Each cloud of rows lies close to a flat space through zero, with a little noise off it, and is much wider in some directions of that space than in others. After each cloud: how many dimensions does that space have?

[[ 45  48  11  14 -55 -25 -27 -51  71 -52 -14 -27 -16 -34 -35  30  -6  -8
  -20 -34  17 -24]
 [ 15  25  -7 -31 -14 -32 -29  16  61  35 -15 -39 -24 -30  12  -7   1 -34
  -18 -20  24   3]
 [ -5  -8   6  -2 -15 -12  -7  14   0   9  -2 -18   2  -9   2  15   1  29
   12 -47   4  19]
 [ 44  30  -4 -21   8  -9 -24  -2  63  43 -45 -53  18  40  10  -1  11 -66
  -16 -13   4   7]
 [-84 -30  25  18  -8 -22  42  59 -70  -8   2  65  20   0   6 -26   3  93
    5  -4  -7   9]
 [ 52  26  21 -35  51  34 -24 -24  40   6 -30 -76  25  13   6 -11  19 -71
   19  11   8  30]
 [-19 -34 -17   6 -14   1 -15  40 -21  22  40   4 -67  -2  49 -15  36  15
  -20 -15 -27   2]
 [-15 -55 -31 -20   5  33  45  12  -2  95  19  25 -32  -7  19  22 -45 -62
   31  40   9 -67]
 [ -8  -9  -2 -17  27  -2  11  10  -9  -2 -23   3  34  18 -11  18 -20 -22
   19 -13   3  15]
 [-41   2   3  10 -34  -2  19  -8 -33  20  28 -19  -3 -72   5  10 -20  70
   25   4  47 -21]
 [ -6  20  24  -1 -14 -12 -21  28  13  23 -21 -55   2   9  33 -26  43  22
  -16 -30   5  29]
 [-38 -28 -40 -18 -20 -78  23  87  35  63 -22 112 -19  13  -9 -24 -42 -14
  -39   3 -14 -40]
 [ -4  -9  32  37 -16  34  33 -39 -20 -50  -1  23  11   7 -24  25  -9  19
   20  -2 -11 -29]
 [ 26   8 -23 -56  39 -50 -36  35  41  -1  -5  20   3 -30 -19 -22 -18 -26
   -6 -13   6  51]
 [-40   1  20   9 -11 -17  32  13  -4 -17 -27  41  18  -2 -18  -3 -25  16
    0   7   9 -23]
 [  1 -20  23  77 -61  60  34 -75 -38 -60  55  26 -35 -24 -21  35   0  67
   16  13 -19 -61]
 [-79 -11  23  13  -2   8  32  46 -53  20 -28 -21   5  36  45  -8  24  16
   -4 -14   2   1]
 [ 61   0  38   8   2  68   1 -59  31   7  -6 -58  11   6  -8  17  12 -31
   39  -3   2 -16]
 [ 21  -2  35   6 -25  29   2 -23  49 -11  -7 -13 -53 -12   4   3  10 -43
   -2  -9  -8 -47]
 [-36 -39  17  -1  18  51  42 -11 -53   7   0 -11  16  -1   7  41 -25  -7
   59  -8  10 -11]
 [ 39  28  63  20 -36  35 -21 -39  45 -25  19 -52 -43 -58  10 -38  48  37
   -1   5   7 -15]
 [ 13  23 -32 -19  -7 -60 -45  -1  27 -65  15  26 -25 -41 -31  15 -17   3
  -32 -32   4  30]
 [-77  11 -26 -53  47 -41  -7  76 -30  35 -40 -36   7  21  56 -17   3 -54
  -22  -5  27  38]
 [-95 -34 -52  -2 -46 -92  30  95 -15  48  -7 107 -29   7  11  -2 -43  22
  -45 -22  -2 -43]
 [ 33  30  42  17  12  51 -37 -39   7 -46  10 -81 -32   4  32 -26  71 -10
   -9   3 -13  25]
 [ 36  60   8 -38 -23 -59 -29 -20  92 -28 -39 -15  11 -68 -45   8 -40 -20
  -11 -28  46  -5]
 [  4  -4   3   9 -38  14  13 -38  22 -15   3  -9 -30 -26 -13  47 -25 -21
    8 -17  13 -48]]
 | 10

[[ 21 -55   4 -20  -4  -2  35 -34   6  29  42  55  66  39  -7  -3 -68  -6
    5  11  16  39]
 [ -8  42  26  39  -1  -8 -17  -4  26 -11 -10 -39 -68 -24  55   3  35 -14
  -59  32 -24 -34]
 [ 13 -31 -15   8  16 -11  19 -25  21  11  52  67  20  60  -4 -11 -23  25
   -6  49  -4  38]
 [  5 -14 -11  13  -3 -20   1 -20  18  22  22  20  -2  -4  30 -11 -17   1
  -12  18  -9  16]
 [ 35 -29  16  17 -10 -16  10 -54  47  50  56  36  20   8  87 -12 -43 -15
  -49  34  -2   9]
 [ 12 -23   6 -26   9   3   2 -17  37  -2  40  34  32  29   2  16 -13  19
  -10  33  14   4]
 [ 16  52 -40  46  37 -12 -32  24   1  20  24  -6 -68  -5  55 -23  72  45
   21  15 -34 -10]
 [-21  32   7  -1   4   4  -8  24 -27  -9 -46 -53 -38 -47 -12   5  12 -14
    6 -13 -13 -18]
 [ 18  13  32   2  12  13  13   1 -30 -10 -13 -14 -37  26  -6   4   0 -38
  -29  11  -1 -18]
 [ 18   9  10  19 -13 -12 -12  -9  -2  18  -4 -15 -35 -11  49  -7  13 -37
  -30 -12  -2 -16]
 [-15  -2  12  -8   4 -22  13  -6  20  13  -7  -4  -5   3  13  23 -10 -19
  -26  39  -6  15]
 [-26   6 -22   8  10 -15 -21   4  25 -10  -6   7 -12 -14   2   0  26  30
   -9  29 -14  12]
 [ -7  -5 -38  29  32 -55   2  -4   8  60   4  36 -25  22  49 -10  19   1
  -20  56 -27  68]
 [ 21   1 -24   3  10 -32 -12   9 -27  38   2   6 -40   8  25  -7  17 -29
   18  -7  -9  18]
 [  4   2 -17 -18  20 -54  -4  10  -3  63  -9 -10 -34 -11  44  22   5 -38
    5  28 -17  32]
 [ 21 -26  20   2  -8  -7  23 -26  -9  41  -4  12  19  15  40  -4 -30 -48
  -38  -1  12  24]
 [-21  17 -10   0  15   0  -6  25  -6 -20 -26  -5 -11  13 -27   9  38  16
    3  12  -2   8]
 [  5 -18  31   0 -11  11  20 -29  28   1  11  19  42  33  22   8 -17  -9
  -49  22  19   6]
 [ -9   2  10  11 -17   5   8  11 -45 -18 -42 -17 -23   3 -31 -10   1 -39
   -7 -32   4  -1]
 [-36  56  22  17 -19  -2 -12  41 -22 -44 -66 -79 -71 -31 -20  20  52 -37
  -10 -24 -14 -46]
 [ 14   7   9  27  -2 -10  -1 -21   8   9  17  -1 -35 -10  35 -15 -13 -15
  -25  16 -16 -12]
 [-13  19 -21  -8   7 -20  -3  30  -6  -3   2 -14 -24  -3 -29  15  15  12
   50   2 -12  -3]
 [  3  19  51 -18 -20  37   7   5  -8 -35 -19 -50   1 -24 -21  19 -17 -24
   -5 -28  13 -58]
 [ 15  -7  12 -16 -20  -6  -3  -7   6  21   4 -19  14 -28  27  10 -21 -25
    8 -25  10 -14]
 [ -8  -6  13 -41  12  15  26  25 -48  -3 -37 -13  24  18 -61  23 -17 -24
   27 -15  16  16]
 [ -8  29 -15  18   7  -1 -17  21 -17  -6 -17 -24 -42 -26  -3 -10  28  10
   16  -9 -18 -12]
 [ -7 -12  38   0 -19  23  26 -21  31 -25   4   6  47  28  -7  15 -22   1
  -39  11  18  -8]]
 | 10

[[-18  12  13  -7 -19   5 -35   7 -15   6 -27 -43  15  21  -8   1  19 -11
    6   9   7  14]
 [-47   2   7 -26 -12  44 -23  17  13 -25  20   3 -23  25  31  -5  -6  -6
   10  58 -56  -6]
 [-42  -2  18   8  19 -16  -6 -29  23  -4   3  33   4   6 -23   6  26 -29
   15   7  44  37]
 [  4  15  -2  -6 -10 -24 -57  -2 -15  -2  46  37 -15  48  60  -4  17  42
   62  25 -29   6]
 [-10 -15  22  21  -4  22  -6   7  -1 -14  37  13 -18 -16   5  -4 -23  37
   15  24 -27 -44]
 [  1 -22  41  10  17  46 -39   1  24 -11   8  54 -46   8  31 -12 -26  23
   40  52 -45 -62]
 [ 42   1  15  -2 -10  11 -21   6 -71  12   7  17 -31 -10  -3 -21 -18  29
    2   5 -11 -13]
 [ -9 -15 -17 -12  32 -19   5   7 -20  -8 -24  -8  -1  -6 -35 -22   6   2
   42 -32  33   0]
 [-23 -18 -16  -1  13 -19  -7 -12  23  -6  14  23   2  23  14  27   6  -3
    6  22   7  22]
 [  1  16   0  12  14  39  39  12  79 -38   1  11 -30  15  66  14 -11 -35
   28  42 -21 -32]
 [-26   5 -18  -1 -15 -31  -7   4   5  51 -10  18  49   6 -36  17  -3  -4
  -21 -31   7  -3]
 [ 12   5  -6  15  26  28  16  15  31  29 -38   3   7 -20   1   1 -24 -23
    7  -6 -24 -37]
 [-23  -1  -9  13 -16  19  32   2   8 -10  46  -3  -5 -39  -2   2 -25  34
  -13   6   4 -50]
 [-49  15 -34 -14 -33 -35   1   1  -9  11  14  -4  40  20 -22   7  24  -4
  -13  -6  16  39]
 [ 11   4   0  -6 -16 -25  24  -4 -26 -25  43 -22  -3  -2  -8  -7   2  10
  -40 -27   4  34]
 [-11   6  11  22 -43  -3   7 -18  36 -17  41  29  15  -8  38  39  24  24
    9  43   4  -3]
 [  5  -8  19 -11  10  36 -19 -22   7  -5   7   8 -16 -12  17 -23   6   0
  -29  23 -37  24]
 [-37  22 -18  21 -23  -7  28  -6  50   6  45  11  28 -17  24  32   5  15
    6   7  14 -27]
 [ 16  -8   0   8  48 -24  19  -2   0 -14 -12  19 -22   5   4  33   4 -36
   48  -2  45  24]
 [ 47  -8  24 -15  17 -19  83  11  28 -41   8  29 -35 -12 -12  32 -37 -37
  -19 -58  42 -52]
 [ 20 -29  29  22  33   2  49  -2  30 -27  14  21 -22 -23 -21   5 -30 -14
  -22 -22  -3 -19]
 [  7   1  10  -4  11 -13 -12  13  18  14 -41 -10  15  20   5  43   7 -35
   27  -7   8  -3]
 [ 24  27   1   3  19  27  19   2 -10  10 -18 -28 -23  -8  10  -4 -16 -47
  -29   1   5  18]
 [  5  -8 -36  17   3  13   8 -14 -23  28 -21 -14  11 -25 -33 -46 -12  18
  -48  -4  10  12]
 [-21 -12  -1  10  26  11 -13 -12   0  16  -8 -27  -6   4 -14  14 -18 -25
  -31  14  15  20]
 [-39  30 -20  13  30 -11   3  -2   8   0  20  18   2   3  13 -15  25 -14
   65   9  12  34]
 [-16  16 -20  13 -11 -25   5   4 -22   5   0 -13  16  27 -15 -10  16 -18
  -11   3  12  54]]
 | 15

[[ 30 -38 -46  -1  57  20 -15 -28 -53  -9  19   1 -24   9 -44  12  27   5
  -75  11  -8 -30]
 [ 12   8  12  35   6 -22 -11  29 -24 -21  11 -21  -5   4 -10 -17 -22  28
    4 -19  12  35]
 [ -3 -44 -31  23 -15   2   5 -18 -47  -6  17  -1  -7  28 -18 -11  34   5
  -46  -6  -2  10]
 [ -8 -49 -14   3 -11  24   8 -34  17  10  -7  36  -7 -17 -19 -11  25 -36
   15  11  -2  -6]
 [ 35  48 -12  32  -1  -9   9  46 -32 -67  17 -55 -23  26  41  16 -25  88
  -95   2   0  14]
 [ -7  -1  -8  -2  -8  16  10 -82  30 -27  -1  38 -52   7 -37  44 -15  -1
  -12   4 -34 -26]
 [-16 -59 -41 -21   3  37  35 -66   8  12  13  78 -17   8 -25  19  21 -47
    8  14 -27 -28]
 [-11  12  10  19 -28 -15  19 -31  31  -5  -1  14 -23  10  -8  -4 -10   0
   25   0  -8  10]
 [ -5  -2  17  44 -44 -55  -7  33 -63  11  15 -43  29  33   2 -47  15  22
   15 -38  28  55]
 [ 12 -31 -13 -46   8   5  11 -23  52  48   7  47  15 -45  -2  12   5 -68
   58  25 -18 -34]
 [ 11  50 -12 -21  49   2  39  39  13  21  -9   0  12  11  48 -18   6   6
   -2  38  21 -29]
 [-22  53  10  18 -21 -24  32  52  13  -6   6 -29  19  47  59 -17 -19  32
  -12   8   4  28]
 [ -4  22  11   4  -5 -32  -8 -20 -14  15  31 -31   6  34  25  -3  14   1
  -41  -7  17  -3]
 [-16  46  17   4  10  -2  14  -9  44 -16   0   4 -21  15  15  14 -33  12
   -4  12  -8  -3]
 [  8 -19   8 -20  26  -8  -4 -79 -25  35  13  45 -13 -11 -41  -4  25 -42
   43 -19  22 -30]
 [  7  14   0  -7  20 -10  30  43  -6  11  29  13  27   7  53 -20 -14  -5
   18  -1  23  11]
 [-17 -38   1  -3 -16  27  16 -44  20   3 -12  61 -13 -19 -22  -3   9 -34
   51  -6  -2  -1]
 [-29 -90 -32  -5 -23   8  36  23  -3  46  33  63  53   5  10 -36  16 -74
   63  -4  -9  38]
 [ 17  22   3   7  39  -9  35  72   3  14  -7  13  20 -13  24 -43 -18   5
   64  13  26  21]
 [ -7 -12 -10  -3 -55  23  23 -32  42 -20 -23  28 -20 -19   1  23   4  -1
   15  13 -29 -12]
 [ 14 -50 -22  -7 -14  16  -4 -17 -21  -4  14  19   2 -18  -9  12  14 -14
   -9  -8  -9  -6]
 [ 31 -22 -18   2   0 -15 -34 -39 -62  -4  30 -35 -10   8 -15  15  37  12
  -80 -16   9 -22]
 [  7  26  21   5 -50 -21   2 -76  33 -10 -11   2 -41 -10 -15  22   4   7
   14  -4  -8 -22]
 [-10  13 -10   1 -84 -26  20 -64  45  -8  -2  -2 -28  19 -10  44  -3   7
   -5   9 -55 -15]
 [ -5  17   0 -26  33  11 -13  -1  -1   3   4  -2   4   9   6  24 -10  -2
  -22   3  -5 -22]
 [-27  -8 -25 -30  29  33  55   6  31  15  13  71  12  21  24   9 -20 -36
   34  21 -19  -9]
 [  6 -27 -20   5  12  28 -34   6 -63 -48  17 -17  -7  18 -15  35 -11  37
  -84 -26 -13   7]]
 | 11

[[  8  -5 -17  32  12   5 -35 -10 -53 -28  56  21 -19 -21 -23 -26 -23   4
  -10   2   5   7]
 [  7  -6 -30   4  18  -6  29 -36   3 -26 -20  -2   1  30 -14 -23 -19 -12
    4 -24   2  -5]
 [ 36 -60  -8  13  13  23  17 -10  -8  30  29   6  -6   6  -3 -28  -3 -13
    3   8  24 -18]
 [ 26 -23  -7   2   3  32   2 -28 -13 -44  -5 -59 -24  13 -57 -16  -3  36
  -28 -20  -9  19]
 [ 26 -17 -16  18  24  12  32 -10  14  12  28   2  -6  23 -61 -16  17  18
  -22  10   4   8]
 [ -4  41  -9  33  12 -35 -31  47 -15 -16  29 -11 -50 -48 -30  15  -3  32
   31  -6 -13 -26]
 [-36  39  13  -8 -17  12  -4  -3  21  -8 -27  28  13  52  23 -16 -11  -9
   -8 -16   3  22]
 [ 11  18   9  -8  -1 -16  19  47  21   4   0   3   0  -1 -46   9  -7  -7
    4  52  -6  21]
 [ 13  38 -27  -4   5 -13 -10  25  -6   2  27  58  33 -34 -51   6 -45   2
   24  29 -10   9]
 [-18  16  -7 -37 -11  -8   4 -17  -4 -21 -15 -38   7  16  16   5  21 -22
  -16 -30  -8   4]
 [  5 -24 -29 -17  11  45  40 -40  12 -53   8 -10  17  -3  -3  -1   5   2
   14   3 -13  38]
 [  3 -35  -7  -7  31  -2  17 -15   0 -12 -12   7  11  -6   7   0  -5   2
    3 -21   5  -5]
 [ -8 -27  23  25  22  10  37  17  15  32 -38  39   8  38 -27   2  21   3
   10  20   3  -6]
 [ 26  -1  -4   9  11   4  14  -9  13   8 -16   3  17  19 -17 -15  14 -30
   -6   3  -3  -4]
 [ 27 -13 -28  15  35  12   2  28  27 -33  -5 -37 -20 -24  -3  22 -32 -21
   23 -22 -24  -8]
 [ -8 -20 -29 -54  -2  16  38 -13   6  18 -28 -75  16  32  33   3  16 -18
  -16  -5  26 -19]
 [ 22  -4 -10   3  11 -16  -1   1 -31 -16  17 -22 -36  -7 -13  24 -12  -4
   20  22  -4   3]
 [ 14 -21   7 -25  20   7  22 -25  -5 -19   1 -29   3  18  13  14  29   5
    0  14   4  -3]
 [ -4  19 -16 -47  -2  26 -18   5 -11 -40  -1 -35  20 -19  22  16   5 -16
    1 -20 -10  29]
 [-18 -18 -15 -15   4   7   3 -44  -9  12 -28 -14   4   2  -5  -8   8   1
  -13 -14  16 -12]
 [ -8  -1  16  -8  -2 -15 -35 -24   5 -16  -5  26   6   8  21 -18 -20 -17
  -24 -30   4  16]
 [ 17 -14  -3  27  21  21 -22  27   0 -30  14 -32 -26 -49 -36   0   3  23
   14  -5 -15 -22]
 [ 11   3  36   3  14 -44  -2 -11 -26  34 -12  20 -11  40 -35   5  41  29
   -8  15  16 -33]
 [ 16  -2 -18 -34   9  12  -6  -6  -9   3   7  13  22   5  -1 -13 -41 -41
    0  -5  15  13]
 [ -1  20  27   5  -3   4   6 -19  -4  12 -19 -28 -18  10   5 -11  22  -5
  -28 -17   5   5]
 [ -6   8   2  -6 -13   5  29 -16  25  11 -38  34  32  20   0   5 -12   8
   11  15  -5  18]
 [-24  -7  48   5  18  14  -2  29  24  19  14  27 -11  -4  15  21  20 -15
    7   9 -10 -17]]
 | 20

[[ 10  32   2  15 -22  -7   4 -20  13  22  13  33  24  -2 -32  11   4   7
   27  23   1  10]
 [ 22   3 -17 -19  11  -5  -6  19  13  -8 -27  -7 -12  -9  19  19  -1   0
    4 -11  -4 -18]
 [-29   2 -31 -25  -5  20   3 -19 -17  23  15 -18  17 -40  -9   3  40   9
   18  35  14  23]
 [-15  -9  18 -17   8  28 -28 -17   1  -2   6 -33  -6 -35  18  -7  36 -25
    9  12  -6  39]
 [  7  27  12 -13  34   3 -19  27  36  10   6  20  -2  16   2  -4  17  -8
   21 -61  16   6]
 [ -2  -8  -3  19  12  29 -24 -15  -9   0  -3  -7  14  17 -81  -7  -5 -29
   25  35  23   7]
 [ 15   8  25  15   2  22   7  40  50   4  -6 -18   3  -9  42   8  24   7
   14 -26  61  17]
 [ 10  10  50 -24 -16  -3 -25 -48  -3   5 -10   8   4  15   6  -6  20  -9
   11   6   9  69]
 [ 31  18  13  -5 -27 -47 -27  16  49  11   5  17  29  45  29  23   4  -4
  -37 -33   8 -24]
 [-15   8   7  20  38   4  12  23  30   5  -4   1 -28 -21 -30   9  39 -36
   16  10  -4  12]
 [ -1 -13  17 -44 -61 -37  -5  -6 -14 -19  33  17  25  45  22 -15  18  -4
  -28   6  27  28]
 [-10  30 -27  35  20 -10  -7  15 -11  -2  30  15 -19 -14   5 -28 -14   8
   -4  11  -9 -31]
 [ 13  -5  30   5 -11  -5  19  12 -12 -17  -5 -17  -9  17  50 -15 -27  15
  -33 -20   1 -10]
 [ 13  19   0  19  10  20  26  13  15   8  -5   8  -5  10  21  -3 -16  10
    0 -18  27   0]
 [ 51  31   7   6 -20 -19  -8  30  38   7  -7 -15  40   6  24  19 -27  18
   15 -39  12 -19]
 [  2 -13  22 -10  -9  36   1  -7  -1   9   8   8  21  -2   9   1  25 -14
   19   4  -4  15]
 [-42 -11 -64  27  46  18 -20  -6  -6  11  12  36 -40 -24  14 -24  28 -12
   22   7  37  41]
 [  7  25   8 -50 -41  13  36 -14  -8  16   0  26  31  19 -48  -5 -18  24
   31  -3  15   9]
 [  5  14 -22  25  26 -11  -9  20  46   6   4  25 -11 -16 -23  25  22   4
   22  -8  29   2]
 [  6   4  21  -4 -10   2 -11 -11  10  12  34  28  33  15 -15 -18   6 -11
   18  -7   0  32]
 [-12 -13  42 -19 -32  39  26  -9  -3   7  -9 -12  27   3  -7  35  16  14
   18 -32  -5   0]
 [-30  -4 -34  -9  27  31  23  19  11  30 -21 -27  -8 -58  -9   1  40 -23
   38  17   4  25]
 [  2 -19   2  21  37 -13   6 -18   2   6  -4  -9 -15 -17  17  -8 -25   1
  -27  -3 -37  18]
 [ -5  27  20  -7 -38  31 -17  -5  49  11   2 -14  16 -24 -16  32  16 -34
   13   0  -9  -9]
 [-14 -10  26   6   4  12 -29   6  28   9  33  15   2  -2  18 -23  25 -16
  -18   6   3   0]
 [ 34   0 -25 -21  27 -12 -13 -14   5 -24  40  24   6   6  27  21  -3   3
  -23 -24 -32   0]
 [  5 -36 -30 -61  -8 -20  -9 -39 -11   6  -6  -8  31   5   6  26  17  11
    2 -17  16  70]]
 | 18

[[  0  -2  -7  -3  -3   1  -2  -1  -5  -3   3   2   6  -2  -6 -13   4   2
   15  -1   2   7]
 [ -5   4   7  -2   4 -16  -6   4 -10   2  -8 -24  -2  -4  -8  28 -13 -12
  -34   0 -13  -7]
 [  0   0  -1  -1   0  -3  -1   3  -3   0  -1  -3   1  -2  -2   1  -1  -1
   -2   0  -2  -2]
 [  2   1  -2   9  10 -12  27  13  -3  -1   5   5   9   1   5 -15  12  -6
   19 -21  17 -20]
 [  1  -4   0   6   2   5  14   3   6   2   8  13   0   3   9 -12   8   4
   16  -4  12  -8]
 [ -1   1  -1  -3  -1 -10  -4   4 -14   1  -5 -14   2  -4  -8   8  -3  -7
  -13  -2  -8   1]
 [ -1   4  -4 -12 -10  13 -25 -12   5  -5  -4   0  -6  -2 -10  -2  -8   7
    1  15 -10  22]
 [  0   9   2 -13  -7  25 -27 -19  24  -3  -5  10 -15   4  -2   3 -13  10
   -2  22  -9  21]
 [  0   2  -7 -17 -13  14 -29 -12   2  -6  -5  -1  -1  -1 -14 -11  -4   6
    9  14  -8  28]
 [ -2   4  -2 -15  -8  -1 -27  -7  -9  -4  -8 -20   0  -4 -16  14 -10  -2
  -19  10 -17  20]
 [ -1   6  -9   0   6  -5   6   5  -4  -6  -1   6  10   1  -3 -25   9  -4
   30 -18  15  -8]
 [  4   1 -14   8   6   9  26   6  12  -6  13  36  12   6   7 -56  23   9
   71 -24  35  -9]
 [  3  -3 -10   5   2  -5  17   8  -7  -3   7  12  15  -1   0 -33  17   0
   37 -20  17  -6]
 [ -2  -2  16  12   7  -2  12   1  10   8   1   0 -14   3  18  31  -9  -1
  -34   9  -7 -17]
 [ -3   1   9   1   2   3  -6  -6   6   4  -3  -6 -11   2   5  25 -12  -2
  -29  12 -11  -1]
 [  3  -2 -10   4  -1  17  15   0  16  -6  12  37   6   4   7 -51  20  14
   64 -13  31   2]
 [  3   3  -8  -1  -1  24   2  -7  17  -7   9  33   2   6   4 -42  13  14
   54  -4  22  10]
 [  2 -10   6  18   3  -2  28   6   2   8  10  10  -3   1  18   6   9   1
   -2  -3  10 -18]
 [ -4  12  11  -7   7  -2 -17  -5   8   0 -11 -14 -14   0  -1  33 -23  -9
  -35   9 -19  -4]
 [  4   4 -18 -15 -13  32 -17 -11  15 -13   6  31   6   3 -11 -55  12  19
   67   3  18  31]
 [ -5  14  -1  -5  14 -25   0   8 -11  -4 -12 -20   8  -4  -9   9  -7 -18
  -10 -19  -4 -17]
 [ -3  17  -6 -19   2   4 -25  -8   8  -9 -11  -4   3   2 -15  -9 -10  -4
   13  -3  -3  10]
 [  1   5 -11 -10  -7   8 -15  -7  -2  -8  -1   5   5  -1 -10 -23   3   7
   27   0   3  18]
 [  1   0   0   1  -5   5  -4  -3   1   1   2   2  -2   1   1   1  -1   4
   -2   7   0   4]
 [  2  -9  -2   6  -5   5   9   1   0   5   8   9   0   0   6 -10  10   7
   11   3   6   3]
 [ -1   7   4   9  13  -5  21   6  11   2   2  13  -2   4  13  -2   4  -6
   10 -13  12 -23]
 [ -2   0   1  -2   1 -16  -4   3 -16   3  -6 -23   2  -6  -8  22  -6 -10
  -27  -1 -12  -3]]
 | 4
